There are 4 nested groupings, the coarsest first. Each group lies inside one group of the grouping before and may be the whole of it. The rows also spread widely along 15 directions, which tell nothing about the answers.
(in the rows, 128 means zero)
Some rows, each with its group in each grouping after it:
[164 125 143 110 134 144 146 144 141 132  94 100 106 112 144 131  82 150
 114 100 141 104 185 140 182 164 115 130 142 149 158 119 132 128 127 109
 123 133 121 116 101 153 138]	giki j90 Kodud j733
[167 137 110 122 119 166 116  81  92 121 156  69  82  89 117 186 122 104
 172 150  85 134 130 148 103 107 177 131  76 105 126 100 135 111  58  89
 199  98 182 126  96  97 132]	Tob j505 bor j689
[156 119 125 123 142 131 132 114 105 140 114  66 101  84 139 183 134 147
 159 101  74 139 142 176 189 183 196 134 167 135 147 127 151 128 144 124
 165 107 155 115 118 127 132]	gulig j157 Dup j890
[142 137  82 109 156 184 122  84 127  81 125 123 127 127 183 151 123  53
 106 142 164 126 112 135  84  96 157 140 106 161  95 115 125 121  97 146
 193 139 147 115  71  63 162]	Tob j588 katik j59
[173 136  81  95 113 175 112  94 105 112 109 121 122 121 137 153 147  68
 142 122 129 137 144 125 122 120 127 147 105 168 128 158 122 129 111 119
 139 147 132  91 118 105 126]	Tob j505 ruz j246
[131 144 112  94 131 182 152 105  95 101 128 106 152 140 134 164 136 103
 183  97 105 157 105 140 150 147 156 111 115 161 143 146 137 133 132  87
 160 131 126 122 123 156 137]	giki j37 doni j417
[101 123 126 108 190 150 155 111 106  81 128 109 156 132 189 123 109  95
 137 126 149 105  95 138 119 120 159 118 132 158 146 101 134 112 127 116
 184 136 123 123 105 125 168]	giki j90 Neke j128
[136 156 114  94 106 162 171 143 123 102 119 104 111  97 146 172  69 125
 134 110  99 113 145 173 175 121 154 155 136 143 164 121 140  81 124 123
 172 102 150 156 107 116 131]	giki j37 doni j330
[138 118 118 119 144 133 116 125 146 117 112 131 146 124 136 116 106 117
 132 120 119 133 114 144 129 115 110 137 141 127 124 121 138 132 122 146
 151 132 133 137 108 111 129]	giki j90 soli j187
[146 105 159 141 140 119 152 104 149 148  96  96 115 115  97 138 156 163
 140  63 119 153 134 127 148 165 158 134 161 113 121 137 152 180 151 179
 118 128 148 141 114 135 130]	Tob j588 katik j497
[117 107  93 115 145 104  98 140 111 102 139 136 184 142 121  99 131  90
 159 123 100 149  63 142 137 109 104 143 133 111 141 130 132 114 139 127
 138 140 109 143 140 132 125]	Tob j588 fet j962
[159 123 116 107 183 144 111 116 128 115 146 122 147 145 149 142 106  99
 175 148 120 183  94 139 119 133 176 111 122 132  86 103 157 141 109 100
 172 142 124 122  91 102 147]	giki j37 Lakab j308
[132  91 115  93 178 155 174 148 115 137 197 111 152 166 135 148  71 135
 194 134 127 177  77 112 113 119 177 154 129 101 101 129 135 167  87 164
 139 167  90 181 131 148 106]	Tob j588 tavu j830
[160 114  79 108 129 177 127  96 116 152 118  98 141 141 120 175 149 129
 178  94  95 169 143 151 158 164 149 139 150 163 120 187 141 176 124 129
 133 157 115 106 139 147 106]	Tob j588 fet j29
[ 73 124 136 138 156 117 201 130 109 101 106  94 138 151 135 121  96 157
 126  92 161  93 145 147 176 124 134 112 155 171 187 133 166 116 153  66
 139 130  87 151 140 196 167]	giki j37 veti j421
[127 107 135 131 142  65 165 167 104 112 134 100  84 107  87 135 128 136
  92  69 159 145  95 136 156 115 166 159 136  98 124 114 166 119 173 166
  82 140 104 181 120 120 113]	Tob j588 tavu j253
[138 119 129 116 136 165 155 127  86  82 165 118 131 145 141 147 137  98
 168 132 123 157  74 139 129 139 184 115 121 132 115 119 138 133 134  89
 174 109 146 131 101 136 151]	Tob j505 bor j717
[156 136 124 103 174 156 110  86  94 107 127  92 123 104 164 189 155  97
 205 107  66 138  84 170  86 132 205 119 124 123 122 102 159 151  91 113
 200 134 140  96 110  97 142]	gulig j11 pufi j742
[170 110 127  82 123 174 165 141  59 100 149  77  85  92 133 172 165 109
 126  71 143 149 112 112 178 193 178 140 105 146 138 141  91 119 175 155
 101 123 146 116 108 147  94]	giki j90 Neke j128
[ 98  80  66 151 156 130 131 117  93 128 142  55 121 109 121 147 135 137
  81  98 147 127 112 157 174 136 135 149 136 124 142 136 114 114 146 165
 138 132 126 166 116 151 113]	Tob j505 bor j717
[117 110  95 162 145  77  67 127 134  86 110 135 147 116 105  87 157  83
  73 125 144 157  75 151 148 108  94 117 128 119 103 103 143  91 176 125
 141 107 149 144  84  85 145]	giki j37 doni j330
[170 130  92 136  81 154 126 138 129 113 135 130  84 137  98 154  98 124
 119 154 136 151 161 156 157 112 112 129 119 154 105 147 150 117 114  63
 139 100 142 137  97 117 118]	giki j37 veti j421
[177  96 106 138 101 157 111  94  88 133 146  93  84 124  88 139 157 115
 151 149 133 122 159  99 100 112  99 134  77 131 135 147 108 145  72  85
 119 121 143 104 129 146 106]	Tob j505 ruz j246
[179 113  88  87 146 200 115 107 113 121 130 106 129 136 170 143 123  86
 142 126 149 115 151 106 106 134 110 150  95 155 130 140  88 150  76 142
 136 170 113  90 106 132 120]	Tob j588 fet j962
[201 100 102 117 111 147  80 153 129 115 150 140 118 133 109 125 139  91
 124 134 132 184 106 120 144 153 111 137 110 111  77 130 108 144 133 138
 111 127 144 122  79 106 105]	Tob j588 tavu j830
[109 126 117 106 142 144 165 146 146 108 120 143 154 151 127 135  99 132
 139  77 128 149  77 155 120 100 127 143 155 125 112 137 163 158 133 170
 137 154  99 178 121 129 118]	giki j90 Kodud j733
[116  96  85 168 142  98 113 136 127 117 110 126 122 166 101 106 141 120
  69 106 200 158 127 137 172 128  93 108 145 161  95 152 159 154 171  85
  93 157  78 145 106 153 141]	gulig j157 Dup j890
[134 134 121 131 123 116  88 114 133 104 112 121 157 119  94 115 146  94
 142  88  98 168  76 146 150 129 115 112 109  90 124 105 140 125 146 118
 150 121 149 149  96 123 144]	Tob j505 bor j689
[165 111 110 101 128 141 111  93 145 143  91  96 141  71 156 112 112  94
 108 137 114 122 188 101 200 173 119 172 150 153 167 144  75  78 152 207
 142 109 190 104 111  90 134]	Tob j588 tavu j253
[118 117 148 127 124 145 163 116 111  95 103 104 125 133 128 101 140 117
 113  78 170  78 143  96 129 126  84 127 101 137 181 123 103 133 125 115
 114 135 118 128 118 180 152]	Tob j588 katik j59
[137 110  99 106 202 184 127  88 130 131 106  75 149 112 192 164 128 124
 131  91 126 132 125 158 140 173 172 126 152 157 121 122 122 158 124 179
 178 157 134 106  91 121 137]	giki j90 Neke j128
[189  98 109  77 172 152 101 200 101 116 140 105 142 116 176 167 119 137
 167  86  71 143  79 198 164 188 157 148 162 108 134 105 130 146 137 145
 131 151  97 108 107 150  89]	giki j37 doni j417
[114 113  68  99 121 151 123 142 124  94 123 141 183 103 181 132 100  91
 141 148  56 112  83 195 156 107 132 191 196 136 162 145 118  74 146 198
 203  95 170 144 136  82 121]	Tob j505 bor j717
[150 114 114 131 178 106  72 130 149 117 126 106 144 113 125 125 126 103
 117  93 119 168  71 154 129 134 137 126 116  74  92  76 141 139 127 166
 148 147 130 151  69  95 135]	Tob j588 tavu j253
[157 131 133  76 160 152 147  93 142 143 111  97 153 106 148 130  99  95
 152 101 132 166 147  83 177 172 167 148 126 138 137 131 104 123 140 189
 134 152 144 130 107 113 144]	Tob j588 katik j497
[161  57 148 162 121  78 135 124  96 123 143 116  75 105  98  91 170 129
 116 175 146 102 145  88 106 110 124 164 145 128 137 140 122 117 133 142
 105  85 171 109 144 104 116]	Tob j588 katik j59
[188 167 154 106 107 218 155 104 140 121 120  70  60 108 126 191  76 149
 149  87 131 104 189 130 115 130 126 107  49 110 141  81 119 150  34  79
 164 124 147 137  57 155 137]	giki j37 veti j421

New rows. What belongs after each?
[169 111 132 111 160 127 138 117 108 134 159  88 106 104 143 157  98 118
 173 165 101 152 133 134 145 146 209 146 136 124 121 109 145 113 108 122
 171 111 158 121 111  94 139]	Tob j588 tavu j253
[169 117 132  96  98 171 137 129 130  92 133 170 144 145 126 121 153  85
 171 118 112 151  82 107  84 111 116 155 127 123 106 149 115 159 119 173
 134 123 152 126 120 102 113]	Tob j588 katik j59
[179 115 141 124 126  76  90 175 141 104 117 146  99  89 109 110 116 112
 105 121 111 144  94 155 135 112 122 154 140  86 104  88 153 105 149 155
 119 108 151 141  91  66 111]	giki j90 soli j187
[ 98  92  73 146 145 160 151  43  88 149 131  69 130 136 107 148 158 128
 147 140 146 137 161 108 135 122 132 122 125 195 143 193 126 142 115 106
 146 134 135 114 160 154 120]	giki j90 Neke j128
[116 140  92 118 147 121 115 112 125  96 110 122 138 108 135 142 122  92
 122 110 113 135  88 172 120  90 142 138 132 133 121 115 161 105 133 137
 170 129 137 144 107  79 134]	giki j90 Neke j128
[105 136 127  98 160 146 178  92 128 107 120  99 140 115 128 143 119 104
 130  75 150 161  98 102 135 117 170 142 118 132 124 124 130 118 149 201
 142 143 138 175 109 108 135]	giki j37 Lakab j308
[173 129 128 119 156 168 140 112 109 119 110  79  87 120 152 178 132 135
 140 100 139 131 163 157 150 170 179 107 125 165 123 118 155 150 120  75
 150 134 125  90  86 141 147]	giki j37 Lakab j308
[160  72 106 118 166 155 131  93  89 169 157  38 101  77 149 164 109 156
 159 167  93 115 175 128 165 170 169 157 141 142 161 136  94 111  94 151
 165 105 171 105 135 134 100]	giki j90 soli j187
[171 142 136  77 148 175 142 101 143 123 105 121 144 124 162 144 112  97
 174 100 115 140 137 112 121 144 158 146 127 141 130 129 124 152 105 165
 152 156 135 108 108 110 142]	Tob j588 fet j962
[125 144 171 129 109 163 172  88  97  82 147 118 108 143  81 149 169 114
 188  87 125 157  72 108  76 101 156  90  74 115 112 118 154 164 110  81
 157 107 152 148 109 144 141]	giki j90 soli j187
[125 135 151 134 152 128 178  79 111 138  91  62  99 110 127 158 122 145
 135  85 149 135 190 121 205 184 192 101 146 177 158 141 156 134 161  82
 141 128 129 117 117 160 173]	gulig j11 pufi j742
[125 104 100 131 138 162 127  81 111 140 155  70 134 120  96 142 126 125
 148 127 125 167 127 101 153 139 124 120  90 124 129 136  98 123 108 132
 148 119 156 157 112 149 115]	giki j37 doni j330
[173 143 125 109 103 181 147 101 101 142 122  76  87 126  92 175 122 141
 168  89 128 143 180 123 160 157 128 102  79 153 142 147 135 157  94  46
 118 142 118 111 115 180 117]	giki j90 Neke j128
[107 113 154 134 163 127 176  30 117 153 146  77 143 138  82 129 144 127
 208 130 127 182 128  59 114 125 191 114 110 133 123 149 145 159 107 135
 155 132 156 147 149 135 154]	Tob j588 fet j962
[106 103 126 150 147 159 167  79 122 104 137  98 123 139 136 131 143 118
 119 127 164 130 118 111 113 123 158 123 129 146 115 131 125 144 123 145
 173 109 161 145  96 123 159]	Tob j588 katik j497
[170 119 117  96 129 168 135 159  92  76 116 129 101 111 175 159 153 102
 121  93 125 102 102 172 117 138 146 149 144 155 131 125 134 134 143 136
 141 127 129  91 103 112 115]	giki j90 soli j187
[128 142 110 130 106 133 122  88  97 127 128  81 111 111  90 146 109 112
 159 126 108 128 158 122 161 115 111 110  78 130 169 129 127  99  95  46
 151 116 133 139 127 155 140]	gulig j11 pufi j742
[122  93 159 107 154 126 197 242 108  58 169 131 109 128 179 115  62 145
  72 107 170 104  67 163 182 152 158 149 168 109 134  76 125  94 182 156
 134 101 117 186  75 147 134]	giki j90 Kodud j733
[142 136 153 125 111 122 181 132  96 109 143 100  85 129  78 170 142 137
 164  77 122 164 105 137 140 132 192 123 115 116 119 130 177 151 141  92
 121 121 126 155 119 143 130]	Tob j588 tavu j830
[166 148 104  71 114 164 133  92 110 126 144 105 117  89 119 161  94  76
 176 152  96 150 135  97 113  88 145 169  80 127 139 129 107  83  77 158
 156 124 165 140 127  75 105]	giki j37 doni j417
[177  97  95 124 139 111  83 155  84  99 128 126 110 116 154 115 137  87
 122 166 126  96 128 157 125 115 115 149 132 145 145 117 135 100 118  74
 135 125 119  77 122 112 131]	Tob j505 bor j717
[143 108 119 127 113 161 160 136 127 134 126 110 115 138 123 143  98 157
 148 114 119 107 150 147 131 115 112 150 144 127 149 143 136 156  92 123
 138 131 121 145 130 161 117]	Tob j505 bor j717
[127 120 173  92 156 191 192 118  87  98 166  78 133 137 141 156 131 135
 206  67 111 112  73 103  84 135 164 125  80  85 160  94 104 168  77 142
 157 143 122 154 116 189 129]	Tob j588 fet j29
[154  65  92 141 142  80  84 153  80 124 137  83 101  84 104 110 165 118
  74 121 142 140 117 132 196 168 111 146 133 126 136 132 101  88 189 146
  84 113 142 119 118 127  89]	giki j90 Neke j128
[132 107 102 156 122 173 103 117 142  85 139 140 145 159 138 112 133 101
 114 143 143 128  98 143 102 111  86 112 113 125 100 116 116 150 102 107
 178 109 151 136  71 128 150]	Tob j588 tavu j830
[191 128 120  41 172 157 142 153 117 139 122 109 136 106 188 167  78 107
 191 101  89 122 134 140 128 142 175 188 145 128 152 123 131 138  92 185
 130 184  93 104 137 110 107]	Tob j588 tavu j253
[181 122 122  99 130 152 119 152 113  96 124 149 122 134 171 142 125  91
 158 143 114 131 116 150 131 140 146 138 152 153 118 128 141 137 126 102
 151 127 126  93 109 109 138]	gulig j157 Dup j890
[166 132 119 113 126 181 132 101 125  88 124 135 110 134 134 151 156  87
 134 114 149 159 107 119  95 121 144 123 107 151  85 132 131 150 123 138
 148 125 153 116  84  94 131]	giki j37 veti j421
[155 151  66 118  94 215 118  73 116 144 130  81 108 130 117 198  89 130
 180 152  83 127 186 174 135 113 114 114  92 168 141 157 143 135  39  30
 196 118 141 111 116 145 123]	giki j90 Kodud j733
[112  95  69 135 204 137  84  81  93 118 143  87 161 139 156 144 153  88
 150 134 126 155  80 147 116 131 153 108 124 144 109 124 133 144 115 110
 176 158 105 113 114 125 142]	gulig j11 pufi j742
[133 115 136  98 186 125 154 125 113 114 128  96 123 105 152 139 115 118
 136  92 140 130  97 126 117 125 173 146 130 120 128 102 138 130 128 180
 136 154 119 143 113 109 124]	giki j90 Neke j128
[160 101 104 101 102 180 155 222 137 105 161 135 127 146 143 146  56 161
 116 108 119 145 111 177 201 162 105 152 158 112 123 128 110 127 143 144
 127 113 117 182  87 169  91]	giki j37 Lakab j308
[161 116 112 115 174 119 119 131  98 121 139  85  95 115 144 140  95 107
 113 150 164 141 149 133 167 149 166 116 111 157 119 105 148 102 126  65
 137 139 112 106  93 120 149]	giki j90 Kodud j733
[127  91 125 150 189  89 116 105 111 115 150 102 120 122 121 120 138 118
 144 159 133 149  90 128  94  99 169 125 129 116 101  97 161 122 116 123
 160 119 140 136 113  92 140]	giki j37 Lakab j308
[163 150 155 106 104 131 146 136 125 114 121  97  90  99 104 146  95 127
 150  88 109 110 142 128 131 111 128 145  86  89 160  95 134 116  90 115
 132 123 137 151 105 132 130]	Tob j588 fet j962
[127 100 136 120 114 122 142 125 116 110 141 140 162 141  97  95 145 106
 166 122 114 159  88  93 140 127 111 142 132 119 139 151 115 129 151 151
 119 115 145 149 143 140 121]	Tob j588 tavu j253
[177 123 129 103  74 173 158 152 107 112 121 125  89 121 112 159 133 137
 156  85 105  98 139 142 108 110 105 165 119 118 154 148 127 156  92 135
 112 129 125 130 134 151  91]	Tob j505 ruz j246
[117 108 152 120 162 165 170  81 122 127 118  76 141 106 144 147 146 147
 158  82 110 138 115 124 149 175 176 120 150 137 143 130 117 151 146 180
 168 113 172 134 111 143 137]	giki j90 Neke j128
[139 115 121 139  98 121 115 120  90 101 134 114 130 130  97 114 152 108
 159 138 101 120 122 133 148 125 103 120 109 132 164 137 128 107 127  52
 142  96 144 112 134 155 138]	Tob j588 fet j29
[167 115 140 118 159 152 104 122 110  60 152 164 148 145 185 116 153  57
 175 186 111 134  63 138  68 119 171 118 133 138  95  94 141 130 111  92
 205  98 168  79  85  74 174]	Tob j588 tavu j830
[150  94 119 147 123 131 120  87 129 130 141 129 111 125  94 120 147 115
 143 167 130 159 123 104  95  97 127 138 128 137  91 148 136 142 111 143
 147 103 173 130 121  85 115]	giki j90 soli j187
[164 141 129  86 131 166 176 128  79  71 109 107  73 106 169 143 140  68
  73  96 215 108 160  95 161 155 161 132  97 202 138 131 109  96 172 110
 105 139 127  88  87 116 150]	giki j90 Neke j128
[119 112 163 133 121 125 145 133 139  79 106 174 169 153 121  83 165 113
 149 100 122 145  70 126 122 130 109 111 164 138 121 138 146 154 178 134
 138 106 150 130 121 131 145]	giki j90 Neke j128
[151 140 114  96 106 167 116 148 114  76 137 141 129 141 121 113 109  71
 114 111 162 134  98 109 126 107  70 117  61 125 126 109 102 110 113  93
 123 137 116 141  84 138 128]	giki j90 Kodud j733
[ 73 113 158 132 130 142 190 140 121  56 144 159 166 166 133  88 125 114
 134 114 152 124  47 118 109  97 116 114 141 130 132 120 134 128 156 131
 162 100 139 178 114 149 157]	giki j90 Kodud j733
[166 105 184 129 111  79 181 132  87 119 133 105  61 100  77 125 162 134
 146 112 141 132 142  84 139 133 180 152 130 125 142 136 152 123 159 126
  84 103 152 124 143 120 124]	Tob j588 fet j29
[165 109 113 128 120 180 145 116 117 146 123  93  95 150  97 168 144 160
 145  74 147 154 154 134 139 158 119 111 115 151 107 163 141 202 109  98
 101 158 102 121 113 178  98]	giki j90 Neke j128
[113  97 120 133 205 124 173  97 115 129 117  86 120 134 171 150 124 139
 139 119 152 108 134 150 106 122 202 144 176 163 128 131 176 160 116 143
 163 156 105 117 131 119 158]	Tob j588 katik j59
[139 124 107 101 151 105 130 166 105  70 122 158 130 129 176  96  94  67
  98 166 170 107 116 140 142  99 130 145 143 176 134 116 147  73 156  88
 138 130 109 106 112  88 154]	giki j90 Neke j128
[170 131 193 135 117 118 140 142 107  81  97 105  71  84 119 139 175 136
 121  63 117 105 114 152 136 162 155 108 123 112 143  85 149 132 162 104
 131  87 171 105  82 126 143]	giki j90 Neke j128
[ 98 124 140 150 193 165 178  53 114 130 131  31  98 114 132 178 123 159
 137  88 154 122 140 129 112 132 193  97  97 132 131  93 147 155  84 119
 186 132 142 153  86 152 162]	giki j37 doni j330
[144  87  84 132 122 166 109  81 109 137 142 103 131 128 108 138 160 107
 142 131 125 165 125  99 135 141 109 135 120 142 111 172  90 149 123 161
 133 127 152 131 126 130 100]	gulig j11 pufi j742
[154 129  77 120 116 192  73  89 119 133  94  63 149  97 121 177 165 131
 151  62  58 145 134 185 190 194  99 109 116 131 159 141 101 137 130 118
 163 117 157 105  98 168 107]	giki j37 veti j421
[173 115 127 109 110 183 135 170  87  82 147 120  95 136 133 164 152 127
 143  81 121 123  87 166 116 144 124 120 106 122 120 118 129 163 119  92
 129 125 117 116  93 162 102]	giki j90 soli j187
[150 164 103  94 124 183 117  71 136 116 101 132 161 145 140 151 125  68
 182 120 112 177 131 120 141 134 139 108 113 171 113 151 139 146 115  94
 172 147 134 108 109 113 160]	gulig j157 Dup j890
[120 161 157 120 133 151 189  53 159 179 112  70 139 145  76 141  46 165
 199 122 128 180 217  82 206 153 153  87 104 157 158 146 156 138  97  50
 151 131 131 163 130 185 170]	giki j37 veti j421
[ 56 120  62 116 164 153 152 106 103 122 155  60 165 112 137 169  76 140
 152 103  85 113  79 187 137  84 137 149 123 107 171 119 130  98  88 153
 200 134 117 201 139 148 109]	giki j90 Neke j128
[145 116 142 122 135 101 109 131 111  86 110 141 124 111 133  97 146  91
 134 137 120  98 102 131  98  97 106 135 127 131 146 107 142 103 127 108
 142 110 143 102 123 100 141]	giki j90 Kodud j733
[136  88  62  94 125 159 109 148 123 131 158 128 184 136 135 131 104 113
 169 133  71 155  82 151 149 124 101 181 155 110 136 162  98 126 116 196
 146 138 126 159 147 131  79]	Tob j588 fet j962
[109 113 134 120 129 161 161 106 125 125 117  80 140 109 135 120  93 144
 130 111 122  93 157 119 173 145  98 130 125 138 189 127  95 104 117 134
 157 107 152 147 121 171 137]	giki j90 Kodud j733
[117 116  87 111 132 125 123  89  91 124 135 105 154 121 106 139 155  83
 164 122 107 178  93 112 160 127 146 138 128 146 132 164 125 113 153 140
 137 133 135 140 151 121 120]	gulig j157 Dup j890
[122 115 167 124 112 136 190 115 150 109 107 170 165 172 122  86 128 126
 173 124 136 137 129  92 130 124 124 135 176 164 136 171 148 161 153 134
 131 120 137 132 147 143 157]	Tob j588 fet j29
[169  98 107 117 144 144 143 133 118 151 113  88  79 107 139 164 106 159
 125 118 131 100 177 155 131 130 137 160 153 153 137 143 147 149  96 139
 122 146 112 110 129 127 100]	giki j90 Kodud j733
[151 124 119  88 174 133 136 134 101  89 114 122 140 106 186 143 136  83
 139 121 120 138 100 152 152 154 193 145 165 168 131 120 144 100 172 145
 158 128 138  94 110  88 147]	giki j37 doni j330
[113 148 144 126  82 156 208  82 119 118 121 121 107 146  98 124  83 124
 167 150 149  91 188  87 108  60 114 138  99 163 177 155 146 120  70  65
 151 114 135 150 154 152 157]	Tob j505 ruz j246
[161 151 138 142  81 128  76 113 161  96  79 138 114  91  94 131 164 102
 121  75  81 137  97 160 118 111  85 124 114  81 115  99 136 135 127 151
 156  95 183 144  75  85 132]	gulig j157 Dup j890
[133 115 126 146 136  89 133 139 114 133 133  82  91  95 104 159 100 156
 133 113  96 140 129 175 179 136 169 132 152 104 138 110 167 111 137 104
 152 104 136 162 114 124 129]	gulig j11 pufi j742
[173 120 123 125 103 115 144 154  96 107 118 104  52  94  98 156 145 127
  93  94 150 121 146 142 143 120 137 153 118 139 128 130 147 113 145 121
  91 119 132 128 110 113 103]	giki j37 doni j330
[176  89 138 159 157 146  97 164 153 121 139 120 106 156 116 135 126 167
 118  97 143 163  96 172 122 160 118  92 134  94  62  93 158 208 114 100
 133 137 112 137  55 152 121]	giki j90 soli j187
[200 112  98 112 137 173  71 110 162 151  92 114 128  99 153 167 134 125
 145  97  74 156 142 169 143 174 128 145 163 122  98 137 120 173 114 193
 156 139 155 102  87  91 103]	gulig j11 pufi j742
[147 137 166  71 178 145 200 149  98 100 108 101 118 115 208 136  72 115
 153 107 149  67 157 129 145 141 190 153 148 161 192  98 142 111 118 112
 148 155  97 101 126 148 174]	Tob j505 bor j717
[167 119 116  97 140 126 134 133  88 125 158  73  96  63 150 176  88 119
 168 160  61 121 127 169 158 134 211 173 139 106 159  99 135  71 105 138
 189  88 176 131 120  86 122]	Tob j505 ruz j246
[135  97 157 140 140 145 125  70 122 117 167 121 146 145 110  86 125  93
 177 187 140 166 116  43 113 127 121  97  88 120 114 118  89 129  99 103
 167  97 178 139 106 129 159]	gulig j11 pufi j742
[149 121 107 106  99 133 122 117 138 155 138 111 141 110  76 132  86 128
 165 137  82 180 136 119 181 130 110 147 123 114 134 153 121 106 121 142
 133 111 157 166 135 122  97]	giki j90 Kodud j733
